All groups share one centre, and each spreads out both ways along 9 directions, with some noise.
In the rows, zero is written as 128.
Some rows, each with its group after it:
[109 104 127 151 113 128 135 129 125 125 106 137 138 130 105 117 103 122
 133 161] -> tibu
[167 104 119 165 152 109  95 188 138 109 138 139 142 108 113 169 164 141
 118  93] -> kar
[177 108 165 101  52 127  92  71 125 137 143 129 148 144 142 143 148 124
 169 166] -> fusu
[115 109 122 144 175 116 154 176 140 111 141 137 102  98 121  90  99 104
  93 145] -> kar
[144 154 128 109 169 112 122  78 128 153  87 150 181 170 121 116 108 169
 116 137] -> lesi
[123 134 104 109 190 119 125 183 122 186  72 105 140 118 113 128 117 105
 117 118] -> tibu
[107 135 113 140  94 129  80 137 110 137  96 112 164 150 119 178 187 172
 176  99] -> kar
[129 128  94  58  78 159 123  84 147 163 118 116 105 105  92 101  87  65
 146  64] -> fusu
[234 156 145 126 143 157 119 115 130 167 131 131 144 137 141 113 105  99
 109 172] -> tibu
[121 125 124 108 144 109 123 139 141 150 105 120 138 124 104 142 127 122
 126 109] -> tibu
[156 120 175 210  74 133 120 151  90 105 173 125 103 151 138 161 108  93
 124 172] -> fusu
[122 149 181 145 140 102 139  91 112  98 172 144 136 161 196 110 137 175
 124 184] -> kar
[128 160 112 153 143 152 126 131 112 142 107 132 147 158 130 121 131 155
 125 141] -> fusu
[225  83 141 164 168 103 134 153 168 102 166 172 123  90  94 124  80  82
  61 110] -> kar
[125 136 142  21 128 102 109  77 122 159 167 118  95 157 152 143 149 133
 105  87] -> tibu
[158 107 146 132 137  92 121 140 145 144  99 125 156 106 102 143 111 105
 131 123] -> fusu
[100  88 128 137 113 122 111  96  90 114 116 159 147 151 108  56  62 111
 151 202] -> lesi
[147 150  96 114 147 164 119 172 126 155 132 108 108 114 134 107 135  99
 124 120] -> tibu
[133 147 200 135 179  50 152 118 137 157  88 104 177 118 146 143  84 112
 132 147] -> kar
[138 156 125 155 137 153 132 127 101 137 134 134 118 160 133 119 104 130
 105 147] -> fusu
[140 160  81 113 106 193 124 135 145 159 104 109 119 116  99  96 121  95
 150 114] -> tibu
[148 131 125 116 110 141 115 114 128 135 138 129 127 131 132 119 134 126
 140 130] -> fusu
[140 145 175  97 101 123 116  73  84 123 202 134  89 204 180 151 146 153
  89 157] -> fusu
[191 116 176 113 150  78 121  96 135 126 159 149 142 135 141 139 106 122
  93 137] -> lesi
[146 147 102 194 165 170 124 181 118 111 129 142 140 126 142  91 140 148
 127 174] -> lesi
[178 112 139 190  75 172 127 113 133  64 191 165 120 114 147  80 121 125
 139 176] -> fusu
[120 123 116 154 161 133 158 159 147 130 101 139 132 120 111 115 124 139
  98 164] -> lesi
[188 165 145  87 189 117 112 114 109 150 173 138 114 158 189 129 135 140
  76 104] -> tibu
[ 65 103 123 109 156  79 114 170 127 131 105 112 132 126 119 160 167 153
 131 109] -> kar
[153 125 140  91 161 116 113 171 121 163 138 105 111 127 151 137 156 115
 111 156] -> kar
[156 127 141 133 139 120 117 141 126 129 140 130 135 129 138 133 136 128
 120 143] -> kar
[156 141 125 102 175 105  91 171 133 176  84 100 167 123 136 163 180 145
 144 123] -> fusu
[166 104 159 107  76 119  86 125 100 147 149 106 117 131 142 132 121  76
 163 168] -> lesi
[ 60 107 113 102 126 114 122 148 118 133 118 114 115 136 124 130 154 144
 136 128] -> lesi
[142  89 138  86 117  90 130 161 154 157 122  93  98  81  88 164 104  45
 117  77] -> lesi
[149 149 129  83 164 118 109 152 126 132 179 116  95 128 167 136 164 131
 102  90] -> tibu
[144 160 158 100 187  80 119 124 105 194  87 111 147 185 127 182 116 136
  85 128] -> fusu
[ 88 129 110 114 157 131 170 132 157 120 128 141 106 126 118 120 133 155
  79 110] -> lesi
[119 114 134  79 177 110 171 127 157 168  89 133 123 134 107 127 108 130
  70 171] -> lesi
[137 142 105 100 174 141 109 162 113 148 135 118 112 135 149  94 138 121
 122 146] -> lesi
[171  80 176 151 115 105 136 133 138  98 173 147 111 117 136 120 108  98
 101 201] -> tibu
[235 104 197 140 194  61 147 140 160 148 134 139 143  97 120 133  53  57
  70 157] -> kar
[138 108 138 107 114 119 136 128 166 112 146 131 110 115 104 114 135 116
 125 164] -> tibu
[154 157 169 114 144 105 139 116 127 170 106 102 141 124 147 124  91  85
 136 150] -> kar

New rows, each followed by its group:
[159  91 138 152 118 126  98 199 103 117 171 113  95  94 140  99 114  53
 148 168] -> lesi
[136  81 107 120  37 148  72  62 104 109 132 177 156 199  91 161 183 205
 137 163] -> kar
[152 120 156  83 125  98  90 103  99 159 130 123 142 162 147 131 133 127
 144 167] -> lesi
[185 164 124  80 147 125  67 119 104 148 174 118 118 135 158 107 126  95
 147  59] -> lesi
[153 111 112 147 104 168 123 134 142  92 164 157 119 103 149  71 141 127
 142 180] -> fusu
[133  98 128 145 142 101 143 130 156 131  89 143 155 102  84 115  80 104
 118 129] -> fusu
[193 182 137 113 128 153 106  95 109 170 136 121 128 170 153 140 123 127
 113 125] -> fusu
[135 206 152  95 129 164 151 107 110 184 128  78 106 135 196  77  93  75
 157 168] -> kar
[175 141 114 115 167 131 107 138 133 164 103 136 154 148 124 136 145 150
 110 148] -> kar
[134  70 160 104 129  78 126 167 100 171 117 107 103 101 120 146  71  32
 107 125] -> tibu
[123 129 158 121 162  88 140 116 129 125 133 136 141 138 146 126 122 145
 109 144] -> kar
[146 192 199  92 119 105 126 111 107 198 115  56 135 130 199 135 122  81
 179 158] -> kar
[136 115 139 117 148 119 120 142 117 131 151 133 119 137 145 109 127 126
 114 160] -> lesi
[146 157 132 130 116 148 111 137  96 182 100 102 134 167 128 150 126 115
 132 160] -> fusu
[157 105 140 144 163  95 114 176 132 116 156 130 117  95 127 115 109  84
 119 111] -> lesi
[149 130 139 104 122 111 111 129 165 124 144 112 125 119 116 149 174 141
 144 124] -> tibu
[187 111 165 178 128  98 124 136 167  80 164 149 144 104 118 143 137 136
 120 143] -> tibu
[160 135 142 107 132 121 114 134 128 161 118 111 136 134 138 153 148 122
 120 147] -> lesi
[144 184 153  89 104 135 116 123 115 189 124  63 117 115 168 135 120  67
 174 102] -> kar
[238 139 203 142 161  81  91 115  51 148 187 142 141 164 222 170 107 112
  80 110] -> tibu
[154 139 162  63 134  96 102 127 119 170 146  90 115 139 162 164 164 114
 130 120] -> kar
[135 123 148 122 119 112 155 139 162 129 142 120 112 118 134 190 179 155
  91 116] -> lesi
[112  52 172 149  48  93 129 115 151  83 147 136 124 112  93 136 125 112
 151 209] -> tibu
[156 121 135 152 204  90 124 217 144 147 112 109 135  87 125 140 129  99
 110 121] -> kar
[170 118 184 116 114  93 127 104 127 156 120 119 144 131 135 141  94  95
 132 168] -> kar
[127  94 138 128 147  90  82 170  92 109 168 125 117 118 142  99 120  95
 152 138] -> lesi
[146 123 150 161  72 164 134 105  97 121 154 137 106 161 132 110  96 105
 122 202] -> fusu
[ 75 141 143 111 127 111 131 111 112 151  89 109 148 152 140 125 128 145
 153 161] -> kar
[111  53 150 131 108  74 137  92 167 106  94 165 172  97  74 114  88 119
 141 142] -> fusu
[101  82 157 123 182  46 109 164 118  65 211 146 101 116 156 118 140 139
 104  99] -> lesi
[113  40  97 107  76 116 106  99 145 131  86 164 141 135  21 153 100 123
 115 109] -> kar
[131  83 120 143 142 111 112 188 132 120 131 132 117 110 105 144 148 119
 111 145] -> kar
[143 135 129 155 107 144 117 121 143 101 144 135 136 128 125 126 145 147
 145 136] -> tibu
[167 126 138 143 149 124  98 129  94 131 134 140 149 149 143  88 103 122
 139 191] -> lesi
[119 185  90 105  91 169 103  83 168  93 175 129 121 141 126 132 201 187
 162  43] -> tibu
[122 130 107 146 137 145 110 153 110 115 139 133 123 130 135  90 124 120
 144 135] -> lesi
[122 148 156  86  65 138 125 114 112 144 173  80  73 111 168 120 118  57
 164 105] -> kar
[ 73 107  89  92 140 137 146 178 150 132 123 112  83  94  97  98 130  96
 121 120] -> tibu
[120 118 111 103 155 124 147 157 151 143 121 120 100 103 107 121 113  98
 100 111] -> lesi
[204 141 125  83 123 158 110 131 133 182 123 108 120 117 131 115 114  70
 129 142] -> fusu
[ 57  93 127 101  75 121 132 109 117 124 124 119 104 135 114 114 117 113
 150 146] -> kar
[153 171 164 156 144 123 103 120 100  62 247 155 102 180 219 151 201 208
  90 114] -> fusu
[129 136 146  86 180  83 118 130 122 162 113 116 142 157 134 161 143 152
 104 121] -> fusu
[114 101 153 164 128  94 103 128 110  91 139 146 155 146 136 121 133 156
 144 164] -> lesi
[134 120 136  89 156 113  94 154  95 151 140 116 120 148 159 109 145 123
 135 189] -> lesi
[186 115 122  34 141 134  97 170 151 148 192 100  70  77 175 109 187  81
 131 114] -> fusu
[110 129 133  94 102 124 120  96 165  69 201 141  94 135 137 128 182 171
 125 104] -> tibu
[125 120 109 118 150 127  92 202 106 136 148  97 103 103 140 112 141  85
 151 106] -> lesi
[159 158 177 178 132 117 143  73 121 126 110 148 183 153 153 110  89 150
 134 185] -> kar
[140 102 156 203  48 148 104 173  95  91 180 111  99 120 140 153 143  91
 158 158] -> fusu
[130 136 130  95 128 120 119  81 136 130 138 144 136 148 135 125 137 153
 121 104] -> fusu
[119 146 103 148 124 162 111 142  83 156 101 124 142 150 146 119 125 130
 142 134] -> tibu
[138 115 127 162 113 142 130 134 109 126 127 136 126 121 123 105  91  96
 124 137] -> tibu
[132 131 121 113 117 135  99 136 125 140 121 117 142 134 139 135 170 147
 156 139] -> fusu
[143 126 164  75 252  64 125 151  74 175 132 140 133 180 204 132 131 161
  45 169] -> tibu
